The rows are grouped in 4 different ways at once. Each group adds its own fixed numbers to the row, and there is some noise. The rows also spread widely along 12 directions, which tell nothing about the answers.
(in the rows, 128 means zero)
Some rows, each with its group in each grouping after it:
[143 119 119 156 123 129 139 112 116 130 102 137 160 130 145 115 106 138
 135 133 144  85  91] => B Z_289 Z_14 Z_871
[120 122 136 111 120 109 132 115 152  87 122 114 140 159 107 125 110 126
 120 181 124 125 158] => C Z_246 Z_757 Z_710
[122 120 130 172 154 127 103 110 158 159 153 162 106 151 163 120 110 142
 121 169 155  78 114] => A Z_857 Z_736 Z_710
[134 130 109 192 106 147 139 132 114 135 100  93 140  92 131 154 120 159
 139 125 158  95 124] => Q Z_324 Z_757 Z_816
[122 145 146 128 120 150 153 158 127  96 126  71 120 119 150 148 113 171
 146 147 134 116 149] => A Z_614 Z_736 Z_816
[156  96  89 106 136 128 136 144 131 139  98 127 113 132 133 111 142 135
 104 135 133  89 166] => C Z_857 Z_14 Z_871
[101 125 142 174 161 137  94 107 132 144 132 130 112 137 121 151 113 146
 124 177 123 166 107] => B Z_246 Z_14 Z_816
[134 142 143 113 123 117 158 149 158 111 148 107 116 136 170 116 119 136
 141 145 149  69 148] => Q Z_614 Z_14 Z_871
[ 92 146 149 134 135 116 118 167 120 118 173 141 145 135 103 126 177  86
  97 149 115 208 156] => B Z_289 Z_757 Z_816
[145 115 108 134 116 135 130 119  95 121  94 102 155 115 109 131 131 133
 127 118 123 144 127] => A Z_324 Z_736 Z_816
[139 116 102 120 133 148 133 119 124 137  98 117 131 128  97 152 163 117
 104 161 108 157 206] => B Z_857 Z_757 Z_816
[137 126 107 123 110 147 126  78  87 137  86  99 161 125  93 141 117 133
 130 124  81 176 163] => A Z_857 Z_757 Z_710
[172 114 114 139 107 118 160 106 140 134 171 119 144 124 144 115 105 147
 147 140 118 111 184] => C Z_614 Z_757 Z_710
[113 130 148 155 137 157 114 117 122 112 117 136 145 149 110 141 125 122
 108 202 121 165 135] => B Z_289 Z_757 Z_710
[134 119 121 111 116  88 140  65 140 109  78 142 175 163 126 118  82 122
 149 133 130  72 101] => B Z_246 Z_14 Z_871
[165 116 138 134 118 165 144 148 125 118 108  92 145 100 177  97 123 136
 133 130 154  73  84] => B Z_246 Z_14 Z_816
[151 123 122 117 106 165 141 133 106 136  97 124 173 131 147 106 133 134
 113 129 132  97 159] => A Z_246 Z_736 Z_710
[110 135 113 191  95  90 146 111 126 131 127 116 171 132 104 141 118 140
 118 134 166  85 143] => C Z_246 Z_14 Z_871
[121 124 142  78 123  92 128 116 104 127 161  91 165 147 127  63 105 124
 112 123  64 182 171] => Q Z_857 Z_14 Z_871
[133 127  96 156 128 114 120 115 117 149 124 104 109  99 114 163 112 169
 151 101 121 134 128] => C Z_324 Z_736 Z_816
[124 163 123 132 100 130 146 160 112 128 143 104 134 102 109 166 164 123
 135  88 126 159 162] => C Z_246 Z_14 Z_710
[139  91 114 163 130 115 117 144 116 116 119 139 154 135 140  70 133 109
  99 137 162 102  75] => A Z_246 Z_757 Z_871
[142 131 156 157 120 132 155 173 114  95 176 111 156 112 144 128 138 121
 140 134 142 153 116] => B Z_246 Z_14 Z_816
[132 146 149 123 121 135 156 143 156 130 162 175 148 152 167 140 140 105
 147 143 151  81 172] => A Z_857 Z_757 Z_710
[143 109 119 151 135 141 123 156 132 109 120 159 132 133 126 129 149 106
 106 160 161 108 122] => C Z_857 Z_757 Z_710
[ 74 162 154 102 146 105 123 146 137  96 109 139 122 154 129 170 101 147
 160 122 111 133 102] => B Z_289 Z_14 Z_816
[180 105 102 143 112 116 149  56 125 163 132 128 161 126 146 103  81 156
 148 140 118  82 144] => C Z_289 Z_736 Z_871
[127 119 102 139 118 107 119 145  88 102 114 104 144 115  80 138 135 131
 110 107 116 172 128] => C Z_857 Z_736 Z_710
[150 134 139 112 129 139 151 125 148 139 127 177 153 147 168 129 146 102
 132 147 157  54 153] => B Z_857 Z_736 Z_871
[131 123 124 133 131 142 127 146 114 139 118 114 144 117 133 118 147 121
 107 131 126 133 140] => B Z_857 Z_14 Z_816
[147 115 132 167 123 162 141 148  65 124 145 103 162 115 130 123 125 144
 122 141 117 190 137] => A Z_614 Z_14 Z_871
[173 125 125 125 116 171 146  24 139 193 106  81 144 124 165 125  74 178
 157 175  90  89 186] => B Z_246 Z_14 Z_871

New rows, each followed by its group in each grouping:
[ 97 143 110 138 139  59 123 114 140 121 129 150 119 147 104 161 122 117
 142  99 125 128 112] => B Z_857 Z_14 Z_871
[129 138 122 122 149 161 121 164 113 171 125 156 111 115 169 150 148 143
 141  95 127 111 142] => A Z_857 Z_736 Z_816
[136 107  96 161 129 102 121  65 122 142 108 138 144 144  88 133 113 127
 113 164 126 134 134] => C Z_289 Z_14 Z_871
[116 113 100 100 148  95  95 114 153 124  91 139 101 145 118  94 129 110
 107 121 113 119  88] => B Z_289 Z_757 Z_710
[ 89 120 140 136 164 132  89 150 112 149 124 172 135 159 147 116 115 137
 115 135 119 138 111] => A Z_857 Z_14 Z_816
[ 93 137 127 140 155  71 120 146 191  97 157 189  84 174 105 180 137 114
 135 163 156 114 149] => C Z_246 Z_757 Z_710
[131 115 130 128 118 158 117 112  99 124  75  93 166 129 134  83 105 141
  96 166 130 107  98] => C Z_289 Z_14 Z_871
[160 109 119 123 106 135 143 145  93 123 122 122 185 122 139  73 157  97
  96 115 144 118 127] => A Z_246 Z_736 Z_871
[111 138 122 128 124  51 142 169 141  80 165 136 130 128 100 132 158  90
 130  95 148 141  99] => C Z_289 Z_14 Z_816
[169 107 148 113 139 105 158 156 133  78 192 140 146 139 154  98 132 102
 142 145 134 133 123] => A Z_857 Z_736 Z_816
[112 114 123 133 138 102 119 165 105 133 157 147 154 137 123 112 135 134
 106 118 110 161 161] => B Z_857 Z_736 Z_816
[ 94 128  92 172 120 104 106 122 101 140  75 110 140 123 103 139  93 173
 121  96 118 125  91] => B Z_289 Z_14 Z_710
[140 156 174  94 104 124 180 141 118 116 175 120 182 139 191 111  85 142
 176 113 113  91 160] => Q Z_857 Z_14 Z_871
[118 133 118 130 125 124 130 125 124 120 103 119 132 127 124 139 127 133
 137 124 123 130 122] => A Z_289 Z_757 Z_816
[108 141 135 122 129 129 111 114 124 144 123 108 131 126 124 136 119 141
 132 126 109 145 131] => C Z_246 Z_14 Z_816
[130 118 124 118 141 109 124 127 152 110 127 120 111 131 126 126 134 117
 130 137 125 129 120] => B Z_246 Z_757 Z_816
[150 126 133 119 118 129 136 122 134 139 161 114 140 116 158 100 122 128
 141 126 120 118 140] => C Z_614 Z_757 Z_816
[147  89  65 133 116 141 106 184  94 188 102 160 152 111 121  76 193 111
  57  80 130 124 183] => C Z_246 Z_757 Z_710
[132 117 117 181 124 165 133 158  90 142 108 117 147 104 150 131 114 173
 134 122 138 120 113] => A Z_289 Z_757 Z_816
[108 150 143 104 126 129 120 153 154 170 169 114 121 128 152  89 167 112
  95 140 122 123 180] => C Z_289 Z_14 Z_816
[ 95 112 119 129 156 144  74 153  94 129  71 139 131 136 104 114 155 103
  76 132 127 161  91] => Q Z_857 Z_14 Z_816
[165 135 151  72 136 174 131 115  89  94 125  73 120 108 120 144 114 130
 159 138  62 219 122] => C Z_857 Z_14 Z_710
[124 149 135  92 115 144 157 128 130 127 101 107 144 134 136 159 119 158
 146 138 105 114 192] => B Z_289 Z_736 Z_816
[127 136 158 103 141 144 125 133 143 117 136 158 144 147 135 130 161  80
 125 161 129 146 141] => B Z_246 Z_757 Z_816
[155  99  95 161 144  83 140 118 142 103 133 141 111 128 107 154 126 128
 136 137 149 114 132] => Q Z_857 Z_736 Z_816
[115 142 135 120 129 145 116 139 132 141 108 135 133 124 146 124 142 126
 116 134 145  95 117] => C Z_289 Z_736 Z_816
[200 104 114 154 108 129 168 129  92 108 158 133 169 100 130 134 115 130
 164 100 127 150 115] => C Z_246 Z_14 Z_710
[119 127 121 125 155 163 109 158  90 126  85 184 125 141 131 175 131 138
 140 109 125 139 110] => A Z_857 Z_736 Z_710
[110 136 136 129 161 133 120 139 143 163 156 202 114 166 143 139 164 100
 117 157 135 134 163] => A Z_289 Z_14 Z_871
[ 95 130 157 104 138 131 108 122 128 113  91 134 163 159 142  93 102 126
 113 160 119 112  91] => B Z_289 Z_14 Z_816
[107 153 143 158 128 117 118 103 110 140 135 146 162 127 124 157 119 121
 146 111 126 138 104] => B Z_857 Z_736 Z_816
[154 123  93 150 119 113 139  96 143 181 140  91 116 103 148 112 125 150
 126 116 122  90 160] => B Z_857 Z_14 Z_871
[127 148 150  74 114 115 162 134 155  73 116 131 146 160 146 138 113 113
 158 137 130  82 148] => A Z_857 Z_757 Z_710
[100 156 153 138 146  96 132 124 169 132 164 170 117 148 157 167 110 129
 175 129 137  91 127] => B Z_857 Z_757 Z_816
[144 132 139 186 144 157 149 130 140 158 172 151 119 122 163 177 120 160
 160 161 143 113 158] => B Z_614 Z_14 Z_816
[115 148 133 133 132 161 129 148 133 157 127 106 107 114 150 164 126 176
 136 146 126 106 186] => C Z_857 Z_736 Z_816
[111 143 121  97 121 113 101  87 145 191 126 107 130 133 147  71 125 133
 102 126 102  96 154] => C Z_289 Z_736 Z_871
[164 137 109 132 113 159 150  80 108 160 129  86 127 101 131 151 132 144
 154 125  95 158 182] => A Z_614 Z_757 Z_871
[119 136 134  86 143 138 111 149 131 126 111 138 119 139 141 122 137 120
 119 121 111 123 128] => B Z_857 Z_736 Z_710
[130 136 122 116 144 121 124 131 128 126 121 165 115 141 131 156 138 111
 148 105 125 129 112] => A Z_857 Z_14 Z_710
[191 117 103 123 103 144 171 141  89 106 126 144 180 110  96 146 187  70
 121 107 124 170 172] => B Z_857 Z_14 Z_710
[104 150 131 187 121 123 146 113 171 107 110 109 112 135 112 195 124 149
 136 195 186  68 136] => C Z_289 Z_14 Z_816
[125 125 118  97 120 141 113 147 106 139  84 114 151 116 134 102 141 125
 111  93 119 120 116] => C Z_246 Z_14 Z_816
[208  77 121 130 142 148 171 153 125  87 129 162 137 137 157 123 123 129
 141 170 160  88 136] => Q Z_246 Z_736 Z_871
[129 155 136  88 129 128 142 146 150 115 135  84  97 113 128 141 161 124
 130 135 111 143 162] => B Z_289 Z_736 Z_816
[ 97 152 137 131 135  77 139 147 159 115 172 135 116 144 131 150 124 141
 144 130 127 127 154] => B Z_289 Z_736 Z_816
[193 108 127  88 126 161 151 117 141  99 106 123 137 116 138 107 166  72
 128 158 140 114 132] => Q Z_324 Z_757 Z_816
[134 120 114  93 123  93 137 148 119  91 121 100 134 122 120  97 133 114
 132  92 107 150 103] => A Z_289 Z_757 Z_816
[137 128 114 121 132 161 145 127 111 134 105 107 120 124 109 192 125 172
 140 162 104 149 218] => C Z_857 Z_736 Z_816
[105 164 156  67 124 137 100  74 135 177 103 137 162 143 166  89 127  98
 127 108 100  98 117] => B Z_246 Z_736 Z_871
[116 132 170 132 143 133 109 133 124 117 162 104 136 129 148 100 105 133
 133 154 120 157  82] => C Z_246 Z_14 Z_816
[100 148 157 164 101 127 161 196  85  89 167 151 204 153 112 139 142 123
 111 143 140 172 172] => A Z_289 Z_14 Z_710
[101 144 130 153 139 131 135 177 118  88 113 139 111 135  99 189 149 138
 121 163 157 143 133] => C Z_289 Z_736 Z_871
[ 88 118  98 148 157 107  79 156 115 141  94 176 114 147  97 139 155 112
  88 109 130 148 106] => B Z_857 Z_14 Z_710
[127 128 136 121 119 152 132 125 122 144 115 118 154 130 148 117 118 144
 129 139 115 117 170] => Q Z_246 Z_757 Z_816
[118 113 107 163 142  95 107 137 127 117 115 122 115 123 114 127 126 134
 113 121 146 118  95] => Q Z_857 Z_736 Z_816
[106 155 131 148 123 124 107 129 105 138 153 102 129 106 103 139 149 109
 119 109 103 202 137] => Q Z_857 Z_757 Z_710
[140 125 116  79 144 177 102  55  93 149  23 158 147 150 115 141 130 108
 127 141 101 136 104] => A Z_289 Z_736 Z_871
[138 124 118  82 113  85 151 133 145 116 136 122 150 144 141  92 126 112
 125 110 126  83 154] => C Z_857 Z_14 Z_871
